The rows of a group lie close to one hidden flat surface of 13 dimensions, which may be shifted away from zero. Surfaces can cross.
(in the rows, 128 means zero)
Some rows, each with its group after it:
[102  84 106 130  94  69 145 188 137 162  98 112 161 103 129 153 139] -> Z656
[133 103  87 128 137 158 143 126 150  84  86 161 162 118 151 109 163] -> Z249
[192 138 131 118 120 121 132 124 118 168 154 101 112 144 143 101 100] -> Z477
[ 53  78 133 102 129 129 135  85 107 119  95  97  90 206 117 150 130] -> Z220
[169 150 131 130 140 122 105 160 159 142 147 156 107 136 108  93  26] -> Z477
[176 145 164 170 127 158  93 115 189 162 120 119 137 122 139 129 119] -> Z220
[189 159 122 204 152 110 104 132 112 169 117 146 147  93 156 125 121] -> Z220
[131 136 119  71 110 127 137 147 106 107 125 110 110 124 118 142 125] -> Z656
[112  82 103 115  89 172 182  87 114  87 125 117  58 144 127 187  67] -> Z289
[164 142 153 185 113 117 140 138 130 120 159 100 101 122 137 131 128] -> Z220
[ 84 105 114 108 114 188 139 138 150 158  76 187 143 125 143 148 155] -> Z656
[ 63 151 136 126 171 114 132 201 144 147  83 167  95 135 118 185 126] -> Z477
[102 141 132 131 144 155 140  89 141  73 134 122 141 135 139 134 196] -> Z220
[168  94 135 108  94  94 101 112 168 139 141  74 156 105 113 100  91] -> Z477
[ 90 116 145 103 152 116 103 122  86 119 201 117 123 114  89 151  92] -> Z249
[ 32  69 156 161 114 188 141 111  96 163 135 153  86 151 105 172  87] -> Z656
[218 207 109 148 114 140 152 135 144 143 151 119 133 173 187 114 178] -> Z249
[178  91  94 154 106 121 123 100 136 102 168 102 164 133 147 127 116] -> Z477
[126 120  90 168 172  68 102 143 111  70 109 168 141 102 120 140 116] -> Z477
[ 95 108 139 162  88 122 136 180 147  66 165 147 141 137 107  65 161] -> Z289
[174 168 111 182 161 118 159 171 138 114 121  33 158 147 152 108 153] -> Z249
[122  79 113 135 163 144 113 120 149  68 153  94 150 194 124 135 120] -> Z220
[113 132 165 135  67 189  96  77 136 156  83  86 134 139 103 104  83] -> Z220
[128 110 134 130 131 173 152 154 111  83 148 107 128  94 113 119 133] -> Z220
[130 102 114 106 102 144 123 173 160 110  62  94 127 160 146 184 155] -> Z289
[150 171 154 102 183 130 126 108 104 180  96  86 114 109 137 130 148] -> Z249
[ 71 135 111 124 136 129 121 167  83 145 124 141 168 107 105 130 122] -> Z249
[128 111  80 117 170  71 168 118 177  58 118 217 132  95 126  60 118] -> Z220
[110 162 118 118 124 152 124 138 120 165 131 162 142 159 150 172 145] -> Z477
[ 93 121 121 151 120 107 141 138 137 152 120 139 144 131 140 132 154] -> Z656
[118 125 108 102  87 132 175 116 144 102 192 143 122 163 135 127 139] -> Z249
[ 47 110 171 176 134 130 107 106 150 164 136 117 132 141  86 146  75] -> Z656
[102  78 122 193 219  74 157 166 128 128  88 103 119 165 152 128 176] -> Z289
[134  97 131  75 130 101 135 124 165 108 123 130 115 148 128  89 147] -> Z249
[ 93 138 118 111 137 109 109 130  96 144 132 150 157 142 119 120 148] -> Z249
[116 157 152 148 162 179 143 119 106 139 154 122 112 125 125 138 139] -> Z289
[193 137 111 142 129  95 123 114 144 165 104 163 117 140 186 144 160] -> Z477
[146 131 134  74 108 152 121 132 150 131 110  98 119 181 144 133 168] -> Z289
[120  62 107 171  95  65 131 136 143  77 109  44 141 130 125 163 125] -> Z656
[120 180 141 116 137  89 103 153 198 135  48 137 174  72 114  91 174] -> Z289
[ 83 117 137 174 173 113 188 120  82 160 175  85  94 147 128 152 107] -> Z656
[115  64  92 160 127 131 134 188  88 149 180 186 165 119 150 152 147] -> Z656
[142 114 105 131 148 106 107 165  75  56 131  54 145 107 100 132 101] -> Z249
[113 100 147 105 165  59 150  81 143 167 146 133  88 132 109  65  75] -> Z289
[138 166 148 162 162 119  96 132  37 113 156 162 107 113 112 101 123] -> Z249
[ 89  74 143 144  85 144 124 154 136 147 103 127 158 101 120 121 174] -> Z656
[111 115 156 116 111 109  71 139  49  98 108 112 126  64  84 140 134] -> Z249
[102 116 139 138  60 159 130 117 162 124 128 157 119 157 121 123 112] -> Z220
[ 85 144 111 151 140 116 132 107 164 181  49 135 178 144 154 115 171] -> Z249
[ 61 141 146 173 126 100 139 119 110 124 184 156 109 212 115  82 137] -> Z656
[130 106 123 127 118 143 129 107  98  95 165 136 112 112 127 169 126] -> Z249
[135 177 104 119 195 157 131 100  53 194 164 217 133 172 151  75 117] -> Z477
[187  88 114 167 120 129 140 178 126  92 134 127  95 110 159 190 127] -> Z289
[151 118  91 114  97  95 165 150  99 100 153 133 117 114 124  97 103] -> Z477
[187 121 134  72 121 193  90 169 157  98 115 117 159 103 126 117 152] -> Z656
[151 112 151  94 116 126  75 170 142 154 118 142 156  89 125 133 158] -> Z656
[124 108 164 112 120 203 132  82 180 135 103 130 121 121 126  96 144] -> Z289
[160 159 107 100 131 100 120 153 100 160 144 111 132 120 120 140  83] -> Z477
[ 97  96 175 116 117 125 115 121 106 170  98  81 107  94  81  85  83] -> Z477
[102 127 120 120 143 151 104 125 100  69 138 154 154  87 112 159 147] -> Z289
[ 97 119 154 182 190 158 100 174 121 157 139 135 166 159 135 132 175] -> Z220
[130 166 132 139 116  54 124 153  93 103 115 128 102 128 122 107 157] -> Z477
[152  98 106 107 120 129 162 167  99 182 110 128 160  54 136  82 128] -> Z289
[101 102 134 194  74 133 115 135 140  95 153 134 148 101 112 160 113] -> Z249
[106  96 142 154 108 102  97  92 162  94 116  90 141 103 101 151  95] -> Z656
[ 49 134 109 123 114  75 118 147 137 151  89 112 168 124 103 155 112] -> Z656
[144 116 111 113  66  93  76  94 114 112 126 155 132 108 129 183 114] -> Z220
[139 136 172 134  57 141 113 117 131 159 124 155  90 131 137 131 164] -> Z289
[209  96  91 103 107  93  87 141 107 145  75  82 144 168 175 167 154] -> Z220
[136 143  89 108  65 140 130 147  82 128 156 166 136 107 122 160  85] -> Z289
[129  96 169 155  83 190 134 159 160 141 135  87  92 144 116 159  90] -> Z477
[147  79 147 154 120 204 147 157 162 102 117 135  98 106 147 173 148] -> Z477
[174 174 104 137  67 136 104  88 125 186  62 192 147  83 163 151 121] -> Z220
[120  93 108 101 147 154 144 177 131 132 100 187 141  82 120 102 113] -> Z220
[184 103  85 107  90 160 152 145 160 127 104 130 127 122 155 143  94] -> Z289

New rows, each followed by its group:
[131 160 130 145 143 145 182 127 150 128 152 177  93 129 124  74  87] -> Z249
[ 99 126 112 140 110 111 146 155 107 148 102  89 145 133 126 143 133] -> Z249
[132 117  99 150  97 113 120 118 113 146 148  87 159 159 144 178 112] -> Z477
[144 185 119 113 130 147 150 112  81 139 115 109 135  60 132 143 139] -> Z220
[150 126 142 136 169 159 154 135 137 132 120  81 104 145 153 154 169] -> Z220
[108 111 103 141 103 136 132 130 166 106 117 201 146 148 129  95 127] -> Z220
[123 120 124 124 161  70 109 194 122 133 130 123 140 124 118 138 126] -> Z289
[114 172  54  71 140 123 136 116 128 134 133 151 186 175 150 148 131] -> Z220
[143  90 148 100 127 146 113 146  82 146  98 159  77  77 124 166 117] -> Z249
[148 155 138 185 176 181 144 144 171 118 144 133 158 124 147 102 169] -> Z220
[155 127 157 141 120 105 116 183 113 129 144  97 115 120 123 110 150] -> Z249
[119 112 167 118 100  91 120 175 109 142  86  84  78 155 140 167 197] -> Z289
[125 135 138 150  93 128 156 165 150 132 145 177 108 127 144 128 159] -> Z220
[182 135 140  90 110 123  81 151 193 155 112  84 176 139 130  92 128] -> Z220
[ 72 128 110 104  36  60 127 179 167 124  70 128 135 171 110 130 116] -> Z656
[114 105 120 126 137 143 113 117  89 126 118 193 134 127 145 133 188] -> Z249
[103  88 132 172 141 105 147 167 136 133 135 110 131 152 132 124 148] -> Z249
[114 167 138 129 116 101 162 155 138 156 116 132 129  62 102  89  98] -> Z289
[170 149 129 151  55 111  80 134 112 184 115  99 160 146 125 107  83] -> Z220
[150 107  99  88 141 150  62 135 147 110 145 123 192 133 123 170 110] -> Z220
[128 139 131 121 136 152 137 107 135 131 165 140 164  45 115 105 124] -> Z656
[158 141 127 111 147 106 157 173 154 156 190 128 137 126 123  70 103] -> Z656
[145 139 117  98  95 123 157 162 108 161  69 115 112 115 147 127 163] -> Z249
[113 137 111 128 112 136 147 103 168 142 133 177 102 169 148 174 110] -> Z220
[129 103 105  88  64  88 132 124 100 103  85 102  90 134 120 150  86] -> Z249
[194 130  90  78 128  98 113 136 153 138 166 159 151 145 140  92  82] -> Z289
[194 126 119 140 121 120 181 137 151 136  96 108  77 134 167 115 132] -> Z220
[128 207  91 168 106 124 152 135  68  85 134 116 154 124 119 100 122] -> Z249
[109  74 116 163 109 185 122 125 162  67 106 129 120 208 136 153 120] -> Z656
[ 99  81 108 150 132 160 187 130 171 110 116  69 139 107 132 170 118] -> Z249
[116 167  80  95 197 156 119 159 127 121 114 100 187 178 134 153 132] -> Z289
[142 151 180 143 150 186 122 176 142 140 164 104 119 117 116 132 139] -> Z289
[109 144 156 115 160 143 101  95 146 156 129 188  99 158 128 137 124] -> Z656
[138 151  68  61 138 125 175 129 139 184 138 151 155 149 166 147 135] -> Z477
[ 87 171 134  89 155 102 152 120 130 110 166 106 130 127 112 142 160] -> Z220
[123 132 127 172 131 119 119 122 160 131 150 138 134 167 126 108  82] -> Z220
[107  83  97  70 167 158 133 148 145 156 122 161 167 130 145 153 151] -> Z249
[127 131 134 155 137 173 160 144  88 148 106 111 118 111 146 147 173] -> Z289
[ 47 143 186  58 118 152 116 100 105 178 177 116 119 153  67  77 102] -> Z289
[113  89 126  97 126 128 117  90 104 130 131 158 129 100 119 116 123] -> Z289
[129 130 124 109 157  83  68  96 139 149 137 124 153 174 128 148 103] -> Z249
[115 124 138 119 113 143 109 138 107 151 104 126 133 101 122 160 141] -> Z477
[111 133 135 160 127 137 153 116 154 130 128 120 116 150 131 131 118] -> Z656
[151 150  95 114 149 147 136 200 141 146 133 124 190 130 139 109 143] -> Z249
[ 56 157 152 188 155 123 134 126 151 151 168 194 130 146 112 116 115] -> Z220
[127 209 116 105 162 202 153 115 117 128 157 160 122 160 120 103  82] -> Z477
[138 131  80 130 141 190 188 155  90 125 126 141 119 121 143 147  97] -> Z220
[ 81  70 139 118 148 154 120 170 115 106 152  76 128 218 126 165 176] -> Z220
[102  91 132 141 113 120 102 168  86 101 159 120 140 129 100 137 123] -> Z220
[127  65 120 108 136 158 130 154 117 172 167 123 150 127 139 136 138] -> Z477
[115  81 118 139  54 133 105 161  85 167 137 141 139 118 117 170  87] -> Z477
[103  67 128 154  97  88 109 142 154 116 115 105 143 135 116 144 116] -> Z656
[ 93 140 146 147  80 169 129 110 146 158 105 143 126 169 130 114 132] -> Z220
[187 163  95 108 178  99 129 136  71 128 170 139 124  99 147 162 118] -> Z289
[119  83  96 120 134 120 161 116  90 114 144 147 109 115 141 152 130] -> Z656
[127 171 146 173 140 143 180 181 173 161 120  68 143  93 120 103 121] -> Z249
[101  94 112 116 129  70 124  89 126 118  73 110 113 173 132 116 136] -> Z249
[114  98 118 141 133 140 135 189 103 126 107 108 162 101 129 133 168] -> Z249
[ 80  92 164 120 100 217 117 104 137 102 131 109 114 123  88 152  94] -> Z220
[135 162  99 101  61 180 129 157 102 156 102 119 185 153 148 113 176] -> Z220
[114 110 109 160  98 149 146  73 125  64 130 167 135 129 151 132 187] -> Z249
[143 125 101 153 141 149 146 169 131 154  51  44 161  92 148 182 133] -> Z249
[162 118 117 165 161 141 154 145 133 147  98 145 101 145 166 126 134] -> Z249
[130 154 139 139  99 177 124 161 182 116 149 122 123 181 123 149  97] -> Z289
[184 130 170 149  92  99 150 159 145 161 142  89  68 113 149 141 142] -> Z656
[138 130 113  91 125 120 139 114 139 131  93 140 108 128 129 108 104] -> Z249
[134 129 119 116 117 129 160 170  30 144 140 138  96 112 146 145 174] -> Z477
[148 163  87 140 142 140 179 147 132  50 152 160 165  92 151  89 203] -> Z220
[140 152 129 110 118 132 136 170 161 107 138 108 128 138 116 126 117] -> Z289
[138 140 122 128 142 135 147 142  93 174 132 138  97 148 122 120  64] -> Z477
